The rows come from 4 hidden closed curves, with some noise, and rows from the same curve form a group. Each curve winds through 8 dimensions. The rows are also pushed far along 5 directions, which tell nothing about the answers.
(in the rows, 128 means zero)
Some rows, each with its group after it:
[ 99 118 149 116 139 123 117 153 168  79 154  93 119 153  51  72 174 116
 183 120 129]
Gufeb
[ 89 134 174 137 141 126  92  87 120 109 148 140 101 131 131  89 134 147
 109 164  83]
fopa
[139 117 122  88 168 142 184 172 135 174 133 108 129 136 114 142 141 120
 151  89 123]
dak
[126 125 112 117 115 137 132 165 160 192 107 115 135  92 132 185 132 113
 142 100 117]
Gufeb
[170 128  96 123 110 135 148 124 147 159 103  95 145 132 137 174 124 114
 139 116 149]
dak
[128 163 139 107 130 128 112 127 164  89 150 156 161 125  85 108 111 114
 135 138 168]
fopa
[202 181 102  98 165 171 178 136  74 184 120 135 166 178 151 168 111 131
 113 157 103]
Gufeb
[138 131 129 137 122 118 142  89  99  89 123 150 118 168 144  72 106 144
  87 150 160]
fopa
[119 149 136 121 139 116  97 115 157 122 168 149 135  82 150 137 106 133
  90 110 106]
dak
[ 86  88 142 167  95  95  90 107 111  90 130 138 102 117 156 103 125 121
 137 151 171]
dak
[146 137 115 113 142 130 158 109 105 150 115 103 111 176 149 121 137 115
 121 145 107]
fopa
[120 131 126 148 129 111 125 105  68 105 143 163 121 140 178  93 116 149
  64 129  90]
dak
[166 156 101  99 143 146 163 101 122 118 123 137 141 163 149 153 120 116
 130 143 158]
fopa
[ 74 121 175 143 132 123  96 139 153 112 131 154 108  99  97  85 126 140
 107 144  92]
dak
[134 136 139 165 105 125  90 103 134 138 141 144 161  80 174 158  91 128
  71 124 115]
dak
[127 150 147 108 140 126 119  86 148  78 138 154 145 157  92  80 127 126
  95 148 118]
dak
[173 146 136 121 140 158 180 140 119 158 122 121 170 149 110 140 101 120
 129 130 154]
dak
[ 74 104 166 143 119 116  89 108 145  90 121 146 104 135 112  84 142 118
 133 174 117]
Padit
[141 107 110 117 103 134 154 149 181 128 137  95 153 111  98 163 138 104
 203  92 203]
Padit
[100  92 120 165 108 126 113 133 103 155  84 119  98 115 175 162 150 121
 115 133  78]
fopa
[166 102  91 163  95 123 131 103 123 116 101 131 134 120 191 168 107 133
 105 130 166]
Padit
[130  79 104 110 134 134 175 156 107 200  83 103 113 157 164 160 155 109
 142 109 132]
Padit
[122 108 110 138 107 108 139 130  96 152 118 116 117 117 171 152 121 101
 151 118 167]
dak
[120 115 125 126 119 115 130 124 149 164 128 123 128  89 155 153 115 122
 102  91 115]
dak
[149 144 102 112 130 130 137 146 151 184 120 131 135  86 157 198 100 109
 143 121 132]
Gufeb
[148 163 116 114 116 124 122 135 193 173 151 112 151  56 137 196  91  97
 136  95 139]
fopa
[136 126 126 115 143 134 117 107 106 108 122 165 127 152 127 114 131 159
 118 163 122]
Gufeb
[190 128 113 155 134 126 116  91 101 137 131 149 155 101 209 179  67 146
  65 141 168]
Gufeb
[135 128 130 134 114 113 111  73 117  78 139 174 122 106 138 114  97 167
 114 150 175]
Gufeb
[152 155 103 149 122 133 134 117  55 152 127 153 137 140 219 153 105 127
  71 142  89]
fopa
[116  87 131 144 110 128 136 161 152 121  90 110 117 119  89 139 133 109
 192 135 203]
dak
[117 134 133 111 149 134 129 167 139 114 134 129 126 155  98 108 153 106
 158 152 103]
Gufeb
[108  95 116 152 128 114  96 111 105 100 102 117 101 141 150 124 169 138
  91 116  95]
Padit
[182 162  92  98 134 165 182 145 105 160 127 122 172 187 112 131 139 144
 119 107 112]
dak
[108 115 140 160 106 123  89  85 132 118 138 143 134  91 179 159 117 127
 100 128 114]
Padit
[116 171 164  94 150 152 128 120 149 127 173 128 157 149  73 105 145 116
 160 144  90]
Padit
[112  99 124 129 132 137 122 107 117 148 113 127 123 146 162 139 160 141
  89 116  80]
fopa
[138 101  91 122 128 138 165 129  53 144  85 148 111 171 172 139 145 151
 131 139 153]
Padit
[167 128 117 139 140 125 144 105 125 124 128 151 127 107 182 148  85 138
  73 130 130]
Padit
[151 133 103 128 101 124 158 148 124 161  96 108 130 132 121 140 106 113
 143 124 185]
fopa
[104 101 123 148 118 101  87 116 133 102 130 145 105 118 165 117 139 122
 112 149  92]
Gufeb
[108 102 115 134 102 109 121 141 139 111 103 142  91 126 115  98 129 146
 147 145 169]
Padit
[139 116 126 120 127 115 142 149 163 145 147  86 132 100 104 149 124 105
 180  96 173]
fopa
[146 157 110 127 128 147 160 132 128 165 127 135 137 102 172 177 103 117
 108 111  95]
fopa
[124 127 114 104 139 121 141 130 105 120 139 111 108 167 116 107 159 126
 166 128 134]
Padit
[147 182 143  93 175 153 142  94  73 153 150 134 156 194 127 102 148 136
  75 140  44]
Padit
[134  91 110 117 136 136 151 136 118 167 114  90 129 154 140 149 166 129
 139  92 123]
fopa
[130 122 162 119 168 139 149 154 124  88 149 109 141 183  60  64 152 121
 157 139 134]
Gufeb
[ 85 123 169 105 180 136 123 154 140 128 142 111 115 158  84  88 169 106
 140 132  77]
Gufeb
[120 132 128 112 127 132 145 161 139 101 129 106 120 178  54  68 162 126
 178 137 135]
Padit
[145 129 109 102 148 152 153 157 149 163 125 105 148 124 115 181 154 123
 150  93 103]
Padit
[ 77 130 144 118 137 110 102 138 117 119 153 135 121 135 123  88 159 110
 121 118  74]
dak
[123  68 102 149 100 104 132 135 113  97 116 143 107 101 147 136 123 156
 161 108 224]
Gufeb
[146  89  79 147 118 106 136 132 113 105 106 109  95 117 169 157 137 134
 142 105 175]
Padit
[130 150 147 118 154 137 125 130 136 124 167 104 137 152 103  99 152 127
 127 121  69]
Gufeb
[ 91 130 150 130 117 112 101 121 183  99 121 111  92 120  82  93 141 110
 149 148 116]
fopa
[148 102 113 152 129 137 120 135  79 149  85 132 132 163 163 144 140 141
  98 157 111]
Gufeb
[134 151 122  68 157 138 165 146 147 161 151 124 148 138  95 129 135 114
 150  96 129]
dak
[ 91 140 164 149 134 120 106 116 134 131 153 153 106  69 167 136  97 126
  98 136  75]
fopa
[170 104 100 136 110 117 123  77 111  62 125 156 137 143 142 127 114 170
 126 145 220]
Gufeb

New rows, each followed by its group:
[181 160 121 122 143 131 155 132 143 154 157  99 157 109 141 165  91 101
 138 114 143]
Gufeb
[105  85  98 127 124 127 142 147  71 125  65 142  92 181 143 126 167 129
 157 153 161]
Gufeb
[ 95 141 144 115 136 123 101 120 166 113 137 115 105 127 109 123 150 103
 151 148  94]
fopa
[169 121 117 135 120 142 147 115  98  95 112 129 166 177 108 115 133 143
 121 132 172]
fopa
[125 101 109 146 109 125 132 108  72 119  77 130 121 177 147 116 148 139
 103 137 153]
Padit
[102  95 105 155  82 102 109 136 115 127 101 112  79 113 151 131 139 132
 165 137 158]
dak
[126  75  97 124 137 131 156 170 126 177  98  87  98 160 160 142 174 114
 143 109  88]
Padit
[216 163  91 100 141 151 185 127 112 128 121 117 192 193 104 133 115 114
 122 124 173]
fopa
[107 129 132 113 108 126 129  97 113  86 118 157 128 193  91  53 148 149
 123 157 137]
dak
[178 149 100 134 125 139 129 109  78 162 128 129 172 161 178 151 114 135
  69 129 108]
fopa
[129 121 111  97 132 134 151 169 142 155 113 102 121 144  82 142 164 108
 201 134 111]
Gufeb
[160 162 134 101 176 162 149 109 113  83 160 159 165 189 108  94 150 160
  92 141  66]
Padit
[ 88 102 120 115 120 127 140 144 126 137  97 102 103 167 102 114 187 115
 160 109 118]
Gufeb
[140 136 170 111 164 140 131 127 153  69 161 164 160 134  66  76 102 148
 128 143 182]
Gufeb
[ 84 140 154 128 117 111  98 114 163 142 153 126 110  77 127 123 125 124
 117 106  79]
Gufeb
[ 76  97 136 148 108  86  97 152 159  93 123 120  94  67 109 121 135 101
 153 104 147]
dak
[ 88 127 122 136 133 109  96 131  96 123 113 127 102 141 140 112 165 106
 103 133  52]
dak
[123 111  99 137 102  94 119 105 116  89 128 124  99 114 149 128 122 130
 163 127 206]
Padit
[128 130 139 120 120 119 115  87 137  60 144 179 127 116  96  92 105 164
 137 152 184]
Gufeb
[146 109  96 120 107 138 155 164 134 187  85 100 136 135 117 176 145 113
 163 118 126]
Gufeb
[124 120 129 129 154 132 139 125  77 138 126 155 124 160 180 115 131 132
  80 143  84]
Gufeb
[ 81 126 153 128 114 105 101 160 173 103 142 110 104 115  64  69 136 108
 168 127 149]
fopa
[100 155 124 143 101 104  93  96  94 119 126 159 102 120 159 101 117 138
  85 151  83]
dak
[128 103 136 117 139 132 138 118 118 121 111 133 134 158 103 110 146 138
 128 134 138]
Gufeb
[114 111 124 156  97 118 102 141 140  90 116 152 124 117 122 108 124 132
 131 144 148]
Gufeb
[ 80 158 176 144 128 106  85  95 144  61 157 168 104  95 121  76  97 118
 108 168 120]
Gufeb
[ 97 144 143 112 145 132  91 128 140 175 129 130 110 101 132 151 148 132
 108 131  32]
Padit
[109 126 148 110 148 140 148 158 153 176 161 123 132  89 134 149 128 125
 144  91  84]
Padit
[146 143 135 143 134 143 117  97 134  97 152 139 150 147 141 116 129 136
  93 149  72]
Padit
[ 95 126 167 111 151 117 105 134 186 102 135 143 106 114  73  83 125 121
 132 154 117]
Padit
[ 71 134 168 137 127 117  65 120 164 107 144 135 103  76 100 126 141 119
 149 146  81]
Padit
[117 147 173 146 141 140 101 116 135 121 134 141 133 128 116 103 114 129
 103 174  78]
dak
[116 151 162  93 168 147 131 126 166 102 164 163 153 130  71  94 135 146
 119 124 101]
Padit
[116 126 133 144 123 115  86  88 133  89 143 179 112 115 163  93 111 171
  56 147  90]
Padit
[105  66 134 130 143 127 135 177 113 148 110 116 113 144 120 113 165 127
 151 118 113]
Gufeb
[126 151 132 105 146 137 133 191 170 195 141 101 128  88 116 172 123  87
 165 123  78]
Gufeb
[152 158 124 120  99 129 149 137 152 179 150 124 138  89 132 147  75 129
 143 113 159]
Padit
[ 74  62 140 149 131 103 103 142 113 115 119 109  87 151 136  89 185 116
 135 134  67]
Gufeb
[138 162 136 126 125 130 134 140 128 183 125 110 130 131 129 123 108 114
 103 131  85]
fopa
[106  68 118 153 116 108 116 151 101 111 114 133  95 119 143 117 143 150
 157 128 163]
Gufeb
[117 134 129 152 107  99  98  87 144 128 131 114  88  89 175 135  99 117
 106 143 119]
fopa
[150 129 116 132 112 128 146 152 159 176 108 107 121  75 137 188  91 101
 165 129 159]
Padit
[151 151 116 142  99 124 111  86 132 108 139 140 137 119 152 139  98 134
 125 158 150]
Padit
[175 148 145 120 175 147 146 136 119  93 169 145 169 165 109  90 110 136
 109 147 132]
Gufeb
[130 100 122 115 127 119 139 145 185 115 150 106 129 102 107 141 126 122
 178  93 198]
dak
[142 131 120 126  97 128 128 148 184 142 119 123 148  85  87 161 111 115
 169 122 158]
Gufeb
[ 69  90 139 137 134  99  98 132 111 124 111 121  66 118 146 115 159 118
 142 141  96]
Padit
[166 120 116 124 138 138 159 141 158 177 129  87 138 108 147 180 119 110
 139 102 126]
dak
[162 157 118 113 146 160 156 149 113 134 132 140 169 181 112 112 134 131
 110 138  96]
Gufeb
[153 124 105  94 136 146 176 154 150 136 157 116 150 137 110 148 141 135
 181  88 159]
Padit
[157 147 130 105 166 150 144  98  81 152 142 117 141 188 148 120 151 146
  89 131  69]
Gufeb
[140 142 130 112 124 135 146 127 147  99 140 132 149 174  77  69 133 143
 126 127 147]
Padit
[197 151 103  95 156 149 185 131 143 157 144 125 154 146 142 144 101 134
 104 112 124]
Padit
[123 138 151 140 151 135 109 112 114  92 151 169 124 136 142  88 115 164
  82 151  98]
dak
[120 106 111 103 145 139 176 179 102 167 130  94 119 166 122 131 173 119
 183  92 131]
fopa
[ 93 128 142 125  97 110 118 158 180 151 148 117 101  79  98 111 115 120
 178 119 147]
Padit
[111 105 100 154  89 109 104 137 112 178  77  91  90 105 160 164 145 122
 122 115 108]
Padit
[124 151 128 111 112 121 121 125 169 162 129 115 117  71 109 174 111 109
 171 131 132]
Gufeb
[135 151 131 150 133 128  88 100  92 151 125 152 113 113 189 152 104 137
  76 174  65]
Gufeb
